The rows are grouped in 4 ways, from coarse to fine. Each group lies inside one group of the grouping before and may be the whole of it. The rows also spread widely along 12 directions, which tell nothing about the answers.
Some rows, each with its group in each grouping after it:
[ 30  -1 -43 -19 -52  47   3 -37 -15  31   1 -10 -34 -32  15 -67   3  -5
  10   8  -2  12  -9  33 -18 -27  12 -12 -51   1  -6  11  -7 -41   6  13
  23  19 -24 -13  25]  Z238 zonum Lis vik
[  4  43 -16  15  22 -42  -7   8  34  21  32 -14  17 -42 -16   5   4 -76
  22 -26  19  18 -16   9 -22  -2 -13  -2  -6 -43  32   7 -17  17   8  -8
 -17  44  -7 -34   1]  Z377 zabes Feb bapub
[ 15 -27  62  -1 -56  42  20   6  -7  33 -16  -6   2 -22  11   6  28  36
   6  17   8 -11  21  -3  -9  17  -7 -16   5  22   2   8 -29 -39  20 -21
  35   8 -21   7  -5]  Z27 vute rik dut
[-47 -12  29  -5  11 -27  16  26  -3 -14 -20  17  13  -7  13  28   5  25
  38  -3  -8 -40 -26  -2  -8  10 -28  15  -4  13  18  -1  42  -2   8  -6
 -23  -9  -3   0  18]  Z377 zabes Leb dasi
[ 22  -5 -61 -11  34 -16  40 -17 -23  31  -5 -17   6  30  11 -41 -12  15
  19  20 -33   9  -2   4 -55   2 -18  28 -40 -11 -19  -4  75 -10 -11  13
 -37   3 -21   9 -15]  Z377 kuz fep ser
[  4 -16  41 -26 -22  65 -28  23  -4 -17 -12   1 -13  37  14  21  37  21
 -42  30  22  25  34  -2  70  31  36 -28  31  11  -7  18 -52  28  -7  -1
  30  -1 -13  18 -22]  Z27 Kaz lefon runid
[ 10 -13  -4  -3  25   9  22 -17   1   1 -22  26  -3  31 -13 -11  13  15
 -28  19  -9  18  11   5   5  -2  25 -29  17  -1 -12  -5   2   5 -12  11
  13 -24  14 -11  11]  Z27 madin defo Gifep
[ 24 -47  24  20  22 -22  31 -10  15  11 -15  21  36  22 -32  -4  -3  53
  -7   7   5 -25  34 -32  -6  29 -10   1  49  11 -28 -19  26 -13  16 -31
  21 -32  48   4 -11]  Z27 vute desub buga
[ 22  11  14 -12 -60  39   4 -17 -32   9  10 -41 -20 -12  24  34  13 -39
 -46  -6  -8  43  26  -1 -29 -26  10 -36 -17  -1 -12  16 -70 -33   3  23
  25  39 -36  14 -15]  Z377 zabes Tis zadu
[-13  34   2  16  50 -33  -4  14  27   0  -2  27  16   0 -39  -6  12 -13
 -15  -8   7  -3 -35   1   5  -9 -29  -4  30 -14  20 -36   0  55  -2  -5
 -16 -16  16 -27  12]  Z238 bani dulur nez
[-13   5   7  44  13   8   3   1  -8   4   5  40  -8  33 -28  16   3   8
 -18  17   7  35  26  25  27  -8  65 -22  22  -3  21   9 -45  15  11  -1
  27 -14   1 -14   9]  Z27 madin vove tokuv
[-42  -7  14  -4   1 -11 -11  -4  -9 -45 -14   2 -10  20  -2  45  -4  -1
 -41 -32 -15  -7 -25 -22 -15 -26 -23 -21  19   7 -10 -19 -12   9   3  26
  -2 -17  20  14   5]  Z27 Gazar todak Natun
[  8  14  -9 -49 -29  65 -32   5  -5 -18 -11   7 -49 -15  10 -32  34  -3
 -24  -6  11 -18 -42  -3  22 -42 -63 -32 -17  12  -3 -26 -32   6  -7  34
   5  10 -16   5  31]  Z27 vute Gofa kes
[ -7  13 -26  42  -8  17   4   2 -31  14  17  47 -34   5 -19 -24  -7  24
  29  15  11  -7   5  26  13 -32  17  10 -29  15  31  -6 -13 -22  20   0
  19   9  -9  -9  36]  Z377 kuz fep roku
[-57  -2 -20  28 -11 -19   8  22  23 -11  18   0  40 -11 -27 -15   0  18
  33 -13  -7  -9 -52  31 -28 -13  11  26  -9 -30  40   6   9  35  82   4
 -30 -26  -7 -17  10]  Z238 bani dulur buzim
[-15 -30 -17   3  25 -19 -27  34  38 -15  18  49  19  -3 -23 -27   0  34
  81  -4  55 -56 -11  -3  53  36  -9  31  10  -8  18   6  38   5  34 -25
  -8   2  36 -16  22]  Z27 Kaz lefon tisur
[ 56  22 -21  30 -11   7  -6  -7   2  30  41 -23   8   1 -38  -9   2 -29
 -30 -13  24  30  22 -14 -35 -19 -30  -9  15 -25  -6 -18 -58   0  33  -9
  11  32  -8   5 -36]  Z27 vute rik Gek
[  3 -25  19   3  -4   5  33 -19 -10 -15  -9 -20  17  44  -8  43  16  -7
 -70   3 -32  53  33  -8 -32  -7  47 -45  40 -14 -31  12 -40   1  14  29
  14 -25   5   9 -22]  Z27 vute Gofa Vof
[-25  17 -50  11  19 -28 -14   2  -3  15  20  41 -29 -21   8 -15 -17 -37
  89 -11  20  -8 -24  38  11  -5  23  13 -49 -16  39  22  25 -23 -12   7
 -11  34 -12 -34  40]  Z27 madin defo nazo
[-54 -19   5   7 -29   9   8  -1 -49 -10 -22 -35  -7  44  39  40 -23  41
 -20   0 -45  19  -4  12 -32   1  16  24 -23  14  -5  12  15  12   8   8
 -12 -19 -42  46 -39]  Z27 madin vove fera
[ 16 -17 -44 -35 -23  42 -33  15  38 -32  30 -12  14  -2 -23 -45  25  -3
  -1 -13  29  -7 -27  -7  15 -17 -26 -12   3 -37  -5   1 -26  21  66  25
 -11   4  11   0   3]  Z27 vute desub pil
[-37  22 -18  23  40 -72  15  -2 -12  25  -5  14 -11 -18  10  13 -26 -25
  62 -29 -16 -26 -39   9 -52  -9 -41  27 -31  -1  21 -13  62 -14 -27  -4
 -33  13 -12 -14  18]  Z27 vute Gofa Vof
[  2 -33  36  13 -16  -5  53 -25  24  30 -24  -9  29 -25   0 -12  14  13
 -10  17 -25  10  24  10 -24  26  53 -15  10  -7   0  22  14 -26  13 -16
  30 -17  14 -26  11]  Z377 kuz fep roku
[  4 -40   9 -10 -23   0  13 -10 -45  13  -8  28 -15  10  36  18 -13  28
  53  18   9 -17  37   4  19  31  39   9 -20  33 -18  26  22 -64 -23  -2
  24  17  -5   9  11]  Z238 bani dulur nez
[-40  36 -35  20  27 -32 -39  18  -2 -40  32  32 -20   0 -19  23 -12 -41
  15 -34  21  -7 -29   4  23 -38 -14   3  -6 -14  32 -10 -20  28  10  17
 -17  19  12 -13  30]  Z377 zabes Feb bapub
[-21 -17 -43  -9 -17  20 -21   6 -24 -31  16  23 -24  20   0  -8 -11  25
  28 -13  13 -24 -25   4   3 -35 -18   7 -29   3   1  -4  -1 -17  37  31
 -11   5  -5  17  20]  Z27 madin vove tokuv
[-22  -3 -28   1  46 -24 -18  13  28 -12   0  35   3   7  -5 -26  -2  -4
  30   7  10 -10  -4  12  60  32  37  18   1 -15  20  14  44  32 -18 -11
  -4  -7  29 -27  27]  Z377 kuz fep ser
[  9 -13 -18 -20 -56  54 -14   1 -15  10   6 -25  -9   0  23 -31  10  16
   7  18   3  18   4  26  11   8  26   7 -28  -4  -1  27 -15  -5  24   2
  10  12 -37  11 -14]  Z238 zonum Lis vik
[ 11  -8   1 -56   5  18 -20  -2 -12 -29 -16 -23 -13  29  23  23   9  -7
 -46 -13  -4  -1 -12 -35  -4  -7 -55 -20   8   2 -40 -20  -3   9 -24  30
 -13  10  -5  32 -23]  Z27 madin vove tokuv
[ -6 -43  27  27 -53  31  15  17 -27  25   4  13   9   8   6   5  -8  82
  52  21  19 -28  26   6  -3  21   5  32 -14  26  11  14  -4 -44  55 -31
  21   4 -24  27 -17]  Z27 madin vove fera
[  0  -6  48  47   6 -39   2 -26   2  18 -20  54 -10 -32 -22  12 -23  12
  -6 -16  19 -34  25 -13  30  11   6  -5  33  40   2 -28  -8 -26 -32 -45
  60  -9  57 -24  32]  Z238 bani dulur buzim
[ 10  18 -23  43  14 -40  16 -40  11  23  10  20  -8 -31 -25 -11 -20 -46
  -8 -19   1  20  18  14 -15 -21  35 -19  -3 -11   9   1 -13 -20 -13  -9
  31  10  33 -40  34]  Z377 zabes Tis zadu
[  7 -17  12 -43 -37  78 -21   3  -3 -26 -16   9 -28  13   4 -16  36  27
 -40  14  13  -2  -7  -6  38 -15 -10 -41   7  15 -12  -6 -42   1   7  26
  25  -8   0  11  14]  Z27 Gazar todak Natun
[ 19  31  54 -16  14  20 -19  42  22  18  -3   9   2 -14 -12  17  41  -3
  -2   4  38 -18 -17 -21  17   8 -79 -15  27   0  17 -33 -36  24  -5 -16
  -4  30 -24  -2 -14]  Z27 madin vove fera
[ 11 -47  55 -43 -12  -7  41  -8  23  18 -34 -13  26 -30  25  10  28  10
  22   1  -8 -29   2 -22 -32  37 -22 -23  14   3 -26  11  35 -47  -8  -2
   6   0   8 -10   6]  Z27 vute Gofa Vof
[ -8 -30  -5  25  -1 -25   1  -7  -3  10  13  50 -10 -10  -3   5 -15  -1
  69  -2  26 -18  29  13  31  20  54  -1  -3   4  10  29   8 -51   2 -12
  31  13  25 -23  35]  Z27 vute desub buga
[ 22  34  -3   9  60 -55  17  -8   9  36  -3  -6   8  -6  -4   7  -4 -46
  -3  -7  -9  10   3 -14 -30  15 -31   6   4 -16   0 -19  33   9 -47 -13
 -17  26   1 -18 -12]  Z377 kuz fep ser

New rows. What belongs after each?
[ 41  -3 -61   4  21  10  16 -57 -18  26 -11  27 -43  19  -8 -56 -12 -13
 -21  16 -12  32  26  20   8 -22  44 -30 -17   4 -25  -2   9 -23 -44  16
  34  -9  21 -19  31]  Z27 vute desub buga
[  6   3  31  -3 -23  67 -12  29  -4  13 -15  29 -13   9  -8 -32  36  57
  -3  44  21  -5   2  21  57  11   4  -4  11  22  21  -5 -26  25  11 -21
  24 -14 -24  -1   7]  Z238 zonum Lis vik
[-13 -37  17   2 -20 -13  54 -10 -18  22 -23 -50  40  15  31  17  -9  39
   0  15 -43  13  19   0 -63  33  12  26 -13   2 -15  23  45 -10  18 -16
 -15 -15 -24  26 -42]  Z377 zabes Feb bapub
[ 12  12 -30  51   0  24  10  14  -7  24  37  50  -5  14 -56 -30   9  26
  37  20  33   6   4  25  -6 -32  11  -5  -5  -8  35  -6 -39 -13  61   1
   9   5  -8 -19  20]  Z27 Gazar todak Natun
[  4  20 -19  14  18 -13  -6   7 -12   7  19  41 -27  -5 -24  -2   3 -16
  35 -15  23 -21 -19  -1 -10 -36 -42 -10 -10   1  15 -23 -11 -21   4  13
  -4  23  -1 -14  33]  Z27 vute rik dut
[  7 -18  49 -23  -6   8  33  -6   4  13 -36 -10  12  -7  20  17  24  11
 -23  18 -16   4  20 -11  -6  25   3 -24  13  12 -14   6   8 -12 -24  -8
  16  -6  -1  -2  -1]  Z377 zabes Tis zadu
[ 19  29  49 -20   4  12 -17  32  -5  36 -10  25 -15 -26  14   9  27  -3
  34  16  38 -28  -5  -7  37  28 -53   1   2  24  18 -19  -9  -3 -42 -26
   7  39 -28  -7   2]  Z238 bani dulur nez
[  0 -15 -35 -38 -33  55  28   5 -34 -14  -9 -13  -9  18   8 -40  19  63
  -1  15 -21 -25 -43  -1 -54 -54 -75   5 -45  13 -12 -25  20 -10  52  39
 -35 -12 -35  33   9]  Z377 zabes Feb bapub
[-39 -10  41  31 -20   5 -32  22  34 -37  12   6  19   2 -30  36  15  -5
 -42 -22  17  12   5  -3  43   7  39 -20  55 -17  22  10 -67  45  47 -13
  30 -21  29  -7  -2]  Z27 vute rik dut
[-16 -11  -3   9  52 -71  53 -20 -26  23 -20  27  -4  13  12  33 -15 -13
  49  -6 -29  -9   1   0 -58   2  -1  -4 -11   5 -11   1  65 -48 -42  15
 -20   1   0 -15  21]  Z27 vute Gofa Vof
[-14  24 -19  20  30 -34  -6   0  27  25  -2   8   1 -26 -17 -30  -7 -17
  25 -17   3 -13 -34  12 -12  -2 -31  15  -8 -15  27 -18  31  27  -4 -21
 -12  -1   5 -24  12]  Z27 vute desub pil
[-32 -45  41  16 -22 -42  30 -26  10 -17  -6  -9  28 -11  -1  63 -10 -16
  -8 -34 -16   3  14 -17 -48   7  40 -30  27  -9 -16  23 -11 -48  27  10
  22  -7  34 -10   4]  Z27 Gazar todak Natun
[ 37 -42 -82 -32  22   5  14 -16  -1 -24  21  28   7  34 -14 -48  -2  15
  29  15  14  -7  16  -3   9  -7  16  -3 -15 -15 -34  14  35 -29  23  33
 -13  -2  33  -4  26]  Z377 zabes Leb dasi
[ 34  48 -28  51  47 -45  -5  -3   6  23  36  31  -2  -8 -55  -2 -15 -38
  -4 -21  32   1  10 -15 -13 -29 -45   1  15 -11  13 -40 -23   6  -2 -19
   3  30  24 -21   7]  Z377 zabes Tis zadu
[ 40  12 -35 -29 -24  31 -29 -14 -13   8  20 -46 -20   8  21  -4   5 -50
 -36 -10   5  44  18  -5  -3  -2  -4 -16 -12 -19 -26  12 -40   2 -17  18
   6  39 -24  17 -34]  Z27 vute Gofa Vof
[ 21 -49  38 -20 -29  -1  41 -23  -5  22 -25 -54  33   9  27  25   4  15
 -27   3 -30  16  34 -24 -52  38   6 -11  17  -1 -44  17  15 -30   3  -7
  12  -6  -5  24 -47]  Z27 vute desub buga
[ -3 -11  -3  30 -13  22 -11  41   0 -10  27  24  24  18 -34 -10   5  60
  23  15  34 -25   9  -2  27   5 -18  32  13   5  23  -6 -18  18  71 -28
  -2  -6   2  16 -10]  Z377 zabes Leb dasi
[-11 -36   3  29  -6  14  38   2  -7   7   1  23  22  37 -23   0   5  55
  13  28  -4  14  21  19 -13   3  50  -4  10  -4   5  17  -7 -11  53   2
   9 -27  -6   0  -1]  Z27 madin vove fera
[  0 -16 -40 -27  24  15 -25  -3   6 -39   5  18 -15  42  -8 -12   8  -2
 -20  -1  14   9  -1  -5  37  -5  14 -18  11 -11 -20   1  -2  22  -3  29
  -2  -9  23   2   9]  Z27 Kaz lefon runid
[-20 -37   6  36 -61  14   3 -21   0 -10   7   4   3 -23  -9 -11 -16  32
  -9 -14  -2 -14  16   6   3  -9  42   7  -4   9   8  12 -21 -31  56 -13
  46 -12  30   0  20]  Z377 kuz fep roku
[ 24  16   5 -13  -7  36 -45  31  14 -12  20 -32  20  30 -12   5  23  -8
 -53   8  23  36  14 -10  40  25  -6   1  39 -24  -5   0 -52  66  18 -14
  -1  11 -17  18 -57]  Z238 zonum Lis vik
[ 65 -22 -33 -28 -32  32 -30   4  13  -8  52 -28  14   8 -15 -10  12 -18
  -1 -15  54   4  26 -34  -5   3 -33  -9  10 -29 -35   6 -49 -25  54  13
   3  50   5  20 -37]  Z27 Kaz lefon runid
[-12 -20  -3 -33  21 -13 -37  32   5 -36  12   5   9  25  23  30   2  -8
  26  -2  22 -17  16 -24  60  50   7  21  11  -9  -8  21  25  12 -16  -1
 -12  25  12  14 -14]  Z377 kuz fep roku
[-62   8  28  33 -25  10 -16  11   7  -9 -19  29 -18 -30   1  -3  -3  24
   1  -3  -1 -17 -17  29  45  -5  27   6  -7  21  48   4 -10  24   7 -27
  30 -23   9 -16  40]  Z377 zabes Tis zadu
[ 11   0   5  56  39 -40  41 -15 -34  50 -11   2  11  48  -9  23 -24  16
  -9  22 -26  39  51   6 -30  27  35  14  16   7  -7  -1  22   3 -28 -31
   9 -14 -11  10 -41]  Z27 vute desub buga
[ 24  13 -31  25 -13   2 -46   2  14  -8  29 -33  17   2 -24 -20 -27   4
 -50 -26  23   1  13 -24  16   6 -43  38  17  -8  -6 -24 -24  49  30 -43
   8   8  25  29 -48]  Z377 zabes Leb dasi
[  5  -3  -5 -30   5  29   1   1 -17  26 -37   6 -25   5  43 -37   6  32
  17  40  -7  -5  13  16  45  39   6  17 -32  28   0  11  51   8 -62 -23
   8   0 -20   6   5]  Z377 zabes Tis zadu
[ 50 -15  20 -13 -35  56  -4 -16 -17  13  -3  19 -31  -4   5 -14  20  11
 -26  25  21   4  50  -9  45   4  21 -30   5  25 -17   3 -44 -42 -17  -3
  58  24   8   1  15]  Z377 kuz fep roku
[-66 -16  15 -36  11  -9  -6  -4  -1 -12 -56   8 -28  -4  55   4   3  -1
  19   3 -35  -7 -29  27  35  27  37  -5 -23  14  11  25  61  19 -62   7
   0 -26  -6 -11  32]  Z27 vute desub pil
[ -3  19  44  24   4 -33 -34   9  38  15   7   0  16 -39  -9  23  -1 -43
  -3 -22  30   4  13  -3  38  42  15   1  39 -12  20   6 -26  23 -17 -50
  30  23  19 -28 -12]  Z238 zonum Lis vik
[ 39 -21  15  17 -10 -23  12 -18   4  29  16 -14  20  -7  -7  24  -9 -23
   4 -11  16  13  49 -21 -21  26  13 -10  22 -10 -21  12 -19 -40   5 -20
  28  27  15  -1 -27]  Z27 vute desub pil
[ 11  34 -15 -10  -4   2  -1   5  -7  30  -1 -51  13  -3   8 -17   2  -7
 -24  -5 -16  15 -33  -1 -49  -2 -64  24 -18 -11   0 -26   9  41   2  -7
 -33  11 -43  19 -47]  Z238 bani dulur nez
[ 29  40 -59  29  29   1 -33   5  40  12  35  -8  13  -1 -50 -63  -3 -19
 -32  -8  22  18  -9   2  18  -8 -23  23   9 -37  19 -26 -15  67  28 -23
  -6   7  19 -14 -16]  Z377 kuz fep ser
[ 21  -4 -31  39  20 -43  16   2 -24  12  45  35   9  15 -25  26 -22 -11
  56  -5  29  -4  40  -9 -18  -5   7  12  -6  -7   0   7  -2 -50  20  -3
  -1  37  10  -5   6]  Z377 zabes Tis zadu
[-31  -2 -13 -11  -6   3 -24 -15  17 -24 -15  13 -26 -18   2 -17   1 -19
 -14 -24  -5  -6 -29  12  25 -20  11 -22  -4  -4   7  -3  -3  15  -9  14
  17 -16  24 -18  39]  Z27 vute desub pil
[ -1 -36  14 -18  22   1  25  29 -10  -4  -5 -21  44  69   9  40  13  42
   1  27 -11  18  22 -17 -19  44   3  12  23 -14 -23  15  22  18  21   5
 -33 -10 -27  34 -59]  Z27 madin vove fera
[-31  18  25  12   4  -7  -9  30  19   8   4 -12  13  -7  -4  21  18 -13
  10  -6  10   9 -21  12  -6  12  -7   4   8 -19  32   6 -14  35  21 -11
 -15   8 -26  -8 -17]  Z27 Kaz lefon runid
[ 54  37 -46  18  66 -10   4  -4 -16  73   1  35 -26  21 -12 -53 -11   4
  45  36  23   7  20  12  10  24 -27  23 -23  10   8 -20  45   1 -65 -33
  -5  27 -16 -12 -10]  Z27 Gazar todak Natun
[-36 -32   5  19   8 -43 -15   4  15 -14   5  31   8  -7   1  21 -20  -2
  51 -19  17 -25  10   1  37  34  42  12  12  -4  11  25  24 -13   4 -19
  16  -3  37 -15  20]  Z27 vute desub buga
[ 30  17 -13 -13  12  -1  11  20 -34  34  14  -3  -5  11  19   9   4  -3
  46  19  14  -3  15  -7 -19  12 -45  19 -30   5  -1   0  19 -24 -19  -4
 -24  48 -43  15 -21]  Z377 zabes Tis zadu
[ 10  24 -28  -6 -41  34  -1 -33  -1  27  -6 -25 -34 -47  13 -56   3 -22
 -24  -9 -18   9 -27  23 -26 -38 -14  -9 -48  -3  11  -8 -11 -11   0   9
  17  17 -18 -14  23]  Z377 kuz fep ser
[ 11 -20   4  17 -18 -38   2 -43   9 -17   9 -14   7 -26 -14  22 -25 -30
 -45 -50  -5 -11  16 -39 -34 -19 -12 -13  20  -4 -30 -17 -16 -38  13   2
  32  12  56  -2   6]  Z377 kuz fep roku
[-28 -11 -29  26  22 -23 -30  -4 -18 -24  -5  16 -13  43  -5   3 -38  30
 -15 -16  -5 -11   5 -10  32   7  -1  31  11  15  -8 -17  27  34 -12 -18
   5 -28  30  26 -13]  Z27 vute desub buga
[-69  38  31  17  62 -26   1  34  -1 -10 -28  47 -20  22  -9  34  22  -3
   7   5  -9  -1 -44  23  15 -13  -6 -13  13   5  45 -18  13  54 -28  10
 -25 -23 -18 -22  29]  Z27 Kaz lefon runid
[ -1  39 -13  -3 -13   5 -24  35 -26   5  35 -36  -1   5  16  37   4 -36
  11  -8  12  21  -6   2 -19  -6 -38  19 -24 -17  20   8 -32  17  17   4
 -34  51 -58  24 -41]  Z377 zabes Leb dasi
[-46  -6  17  22  14 -16 -12  13 -17 -18 -18  46 -22   8   4  12 -14  38
  17  -1  -1 -40  -6  -2  43   5  -2  23   0  33  20 -14  30   4 -17 -18
  13 -15  21   3  30]  Z377 kuz fep roku
[-30  -6 -16  31 -11  33  10 -29   1 -14 -26  53 -32   5 -35 -48   1  45
 -37   4 -13  -4 -24  32  15 -53  29 -27  -1  18  19 -22 -18  11  24  11
  37 -55  29 -22  59]  Z27 madin defo Gifep
[ 49  14 -28 -39  -9  45  14   5 -57  47  -2   7 -33  17  29 -34  16  23
  41  42   8  -2   1  11 -14  -4 -45   9 -52  24 -13 -11  17 -35 -30  16
 -16  37 -63  19  -7]  Z238 bani dulur nez
[ 13 -21  12 -19   9  13  14  31 -17 -15  11  12  20  39  -1  30  24  25
  18  24  17  -3  26 -18   8  16 -10  -3  14   0 -10   9  -6  -9  22  11
 -16  13 -12  18 -15]  Z377 zabes Feb bapub
[ 17 -39 -59 -38  -3 -11  -1 -27   3 -16  21  15 -12  -5  11 -18  -4 -37
  52 -17  15  -7   4   0  -1  -6  28 -24 -25 -23 -28  31  18 -61   6  43
   2  26  24 -18  38]  Z27 vute desub buga
[-12 -17  13  36  42 -50  -1 -13  -8  -3 -17   5  14  46  -7  38 -31  12
 -35  -8 -15  12  40 -21  17  38  26  14  45   9 -21  -8  24  28 -34 -33
  17 -28  37  16 -34]  Z27 vute desub buga
[ 18  34 -15  17  23 -16 -15  30  -3  35  34  -4   3   5  -6  12   5 -35
  39   1  26  16   7   4  -3  18 -24  18  -3 -22  21   4 -12  14  -3 -15
 -21  45 -36  -2 -30]  Z27 vute Gofa kes
[ 27  17  23  -1  15 -37   0 -23  26  43 -12 -20   4 -44   6   5  -8 -47
  -7 -26   8  -1   1 -17 -27  21 -36  -9   6  -9  -7 -14   7 -13 -41 -28
  14  33   8 -18 -14]  Z27 madin vove tokuv
[-20 -23  -5 -14  23 -25  22  -5 -17 -45   4  19   2  41 -12  55  11 -20
 -10 -19 -15   9  -6 -18 -35 -37   4 -43  21 -15 -24  -2 -11 -22  18  61
 -16  -9  14   0  19]  Z27 vute desub pil
[-49   3   1  53 -13  -4  23 -39  -6  -5 -20  14 -22   3 -22   0 -10   2
 -54 -13 -35  34 -11  37 -28 -48  62 -31   2   2  18  -2 -29  12  19  14
  32 -45  14 -21  33]  Z27 Kaz lefon runid
[ 25   1 -35  -7  49 -11  31 -19  16  -1  -1  64 -14  -6 -42 -50  21  -3
  15   7   8 -25 -19  -2  -7 -43 -21 -33  -1  -6  -3 -31  23 -28   1  33
   0  -6  38 -43  72]  Z377 kuz fep roku
[-16   3 -45 -19  -8  31 -18  12  12  -5  -2  -3 -10  -3  -5 -62  10  26
  14  -2  -1 -21 -54  16   1 -23 -43  14 -28 -10  15 -16  23  34  33  10
 -23 -16 -13   3  13]  Z27 vute desub buga
[-20   4  76  11  54 -43  18  23  29  13 -40  41  31  -3 -18  26  20  24
  -2  11   5 -29  -7 -15  26  44 -21  -1  57  17  14 -30  28  37 -34 -39
   4 -29  26 -23   7]  Z238 bani dulur nez
[ -7 -21  37  -5  -1  15   9  14 -33 -18 -12  11  -6  47   3  48  13  38
 -21   8   3  -7  17 -24  -5  -2 -21 -14  24  23 -20 -14 -15  -9   6  12
   2  -6  -8  31 -18]  Z27 Kaz lefon runid
[ 53  29 -30   1  15  48   7  15 -29  36  12  23 -22  27 -16 -40  22  21
   2  47  21  18  20  15  15 -14 -24   0 -17  11   9 -16 -18   7  -6  -4
  -3  19 -36   7  -5]  Z377 zabes Leb dasi
[  7  19  14   0  16 -10 -15  17  21  32  -2 -24  13  -9   7   1  10 -24
   6   2   8  16   3   2   9  39 -11  10   9 -18  15   5   5  36 -20 -31
  -5  17 -19  -5 -34]  Z27 vute desub pil
[ 31  34 -92  32  46 -18 -47 -16 -22 -19  39  15 -25  49 -34 -21 -43 -26
 -46 -16  20  28  25 -10  34 -25  -9  21   3  -7 -14 -27 -16  44 -19  -5
   1  12  31  17 -18]  Z377 zabes Leb dasi
[  6   6   0 -36 -10  13 -37  11  56  -4   9   0  -2 -52  -2 -26  32 -50
  19 -20  35 -11 -28   2  38   9 -11 -28   5 -31  15  10 -22  10   6   3
  10  25  13 -35  27]  Z27 vute desub buga
[-20 -36  29   6   0 -31  30 -21  -7  -5 -16  17   2   2   7  41  -1  -9
   6 -12 -15   1  18  -5 -19   6  40 -30  15   4 -13  18   5 -43  -9  13
  21  -8  20 -12  23]  Z27 vute rik dut
[-40 -22  31 -40 -46  87 -37  41  -3 -31 -20  -3 -15  28  33   5  39  45
 -11  35   8  10  -4  20  77  31  39 -11   1  11  18  33 -31  39  12   6
  13 -16 -31  21  -8]  Z27 Gazar todak Natun
[-39 -23  14 -53 -15   7 -39   1  -4 -43 -36  15 -27 -16  40  -2  -4  21
   2 -21   2 -57 -40 -16  51  11 -38   7 -10  34 -14 -16  36   6 -37   6
   6 -11  24  12  30]  Z238 bani dulur buzim
